The rows of a group lie close to one hidden flat surface of 5 dimensions, which passes through zero. Surfaces can cross.
(in the rows, 128 means zero)
Known rows, each followed by its group:
[103 153 179 135 153  83 104 147]  z816
[151 106 181 141  80 164 141 149]  z212
[158  98 147  82 103 162 137 141]  z816
[159  85 170 179  95 144  66 151]  z212
[138 107 110  81 148 137 135 126]  z734
[156 119 183 111 119 132  90 147]  z33
[106 158 110 122 138 132 153 106]  z783
[128  99  82 118 116 136 144 121]  z734
[173 132 221 141  96 165 109 150]  z33
[117 181 115 165  95 159 136  93]  z783
[155  81 110  59 112 133 118 141]  z212
[110 143  95 161 139 120 137 109]  z816
[158  65 109  28  96 134 130 150]  z734
[113 106 139  92 151 118 160 143]  z783
[ 93 104  52 171 186  67 129 131]  z783
[ 61 102  81  84 143  61 166 147]  z816
[137 136 129 127 137 127 120 125]  z33
[176 146  50 153 152 159  86  81]  z816
[124 155 164 210 136 157 146 114]  z734
[153  96  82 103 117 119  91 130]  z783
[105 154 180 111 141 143 177 128]  z212
[146 138 141 126 107 135 132 130]  z212
[ 93 124 103 173 136 128 153 118]  z212
[102 144 110 109 153 114 153 119]  z734
[ 99 116  71 130 138 100 130 120]  z33
[162 163 123 173 121 174 157 101]  z33
[108 120 101 109 141  92 121 134]  z816
[120 134 168 130 160 112 123 143]  z783
[115 171 178 149 137 157 182 117]  z33
[141 113 123 110 109 121 107 139]  z734

New rows, each followed by its group:
[ 90 145  75 136 146 102 148 113]  z734
[ 99 126  85 122 107 109 157 127]  z734
[ 89 135 176 115 138  90 140 152]  z816
[ 71 141  89  80 139 107 199 118]  z734
[179 154 136  87 149 158 125 112]  z33
[ 97 137  78 165  97 100 138 126]  z734
[128 132 140 151  83 114 109 145]  z734
[101 117  61 116  92  91 134 134]  z734
[130 198 172 124 115 159 124 102]  z783
[110 211  92  92 112 158 140  69]  z783
[139 128 123 129  94 153 132 120]  z783
[ 98 123 149 104 135 119 151 136]  z33
[127 125 109 186  57 176 166 116]  z783
[121 111  72 125 107 108 124 130]  z734
[131 121  84  98 196 132 135 102]  z734
[138 132 150 185 139 165 143 115]  z734
[159  99 124  64 138 131 104 136]  z734
[120 136 128 164  79 109 111 143]  z734
[151 129 131 149  86 150 104 125]  z783
[132 196  59 177 124 100 122  99]  z212
[112  73 156 103  76 112 148 176]  z816
[159 105 136 130 120 148 102 133]  z734
[143 142  89 120  84 156 117 101]  z783
[ 97 136 149 154 160 112 163 134]  z783
[113  79 171 145 145 116 173 168]  z783
[158  99 122 128 110 119  72 141]  z33
[126  90 106 111  73 141 161 143]  z734
[112 181 113 139 158 104 132 111]  z212
[127 142  84  80 158 134 160 104]  z33
[154 159 139  29 170 170 197 107]  z33
[193 126 138  77 145 154  66 120]  z816
[129 115 148  46  99 103 118 157]  z734
[109 125 124 118 131 151 187 121]  z734
[130  73  64 185 129  96 107 144]  z783
[124  93  39  58 113 170 237 109]  z33
[166  74  76 121 116 147 100 126]  z734
[112 147 160 196  90 144 155 130]  z734
[122 194 229 172 148 148 147 125]  z33
[ 92 118 162 108 129 112 144 145]  z33
[197 109 161  79 114 171  89 132]  z816
[128 110  50 155  94 130 127 114]  z783
[139 117  72 127 212 148 134  90]  z734
[113 100 152  83 146 132 141 139]  z212
[138 119 143 160 125 123 110 138]  z783
[119 176 146 199  75 175 154 101]  z783
[ 79 147 147 160 217  70 149 137]  z783
[ 91 152 169 108 164  73 112 146]  z816
[161 143 130  89 141 110  75 133]  z212
[126 150  77 113 156  59  45 124]  z734
[147 125 176 160  80 138 109 147]  z734
[125 100 150 186 113 139 108 138]  z212
[ 84 150 115  90 152 115 183 119]  z734
[151  78 111  85 133 172 163 126]  z734
[145 114 140 110  78 106  88 155]  z734
[129 100  55  77 127 161 187 106]  z816
[ 94 141 141 126 168 117 140 119]  z212
[159 160 181  79 171 138  96 121]  z816
[117 105  83 141  80 123 146 134]  z734
[117  86 135 166 138 112 151 157]  z783
[120 154 138 105 139  91  98 133]  z734
[102 147 160 193 145 121 151 131]  z783
[140 115  98 153 126 130 110 121]  z734
[155 153 127 156 122 172 162 109]  z33
[137  95 154 138  77 144 141 154]  z816
[148 117 166 110 136 125  85 141]  z212
[122 112 112  49 113  95 119 146]  z734
[152 145 165 143 119 159 139 123]  z33
[161 184 107 172 156 147 115  92]  z33
[129  75 101 130 107 136 127 136]  z212
[ 99 150 159 132 168 114 155 129]  z783
[111 133 167 134 125 172 203 125]  z734
[162  76 133 202 107 112  73 163]  z783
[160 113 106 105  77 155 106 123]  z783
[ 66 166 160 148  83 114 198 138]  z734
[130 118 135  87 122 120 131 139]  z734
[177 102 161 128 131 164  92 134]  z734
[120 160 136 122 101 162 161 110]  z783
[112 159 178 115 126 116 138 136]  z734
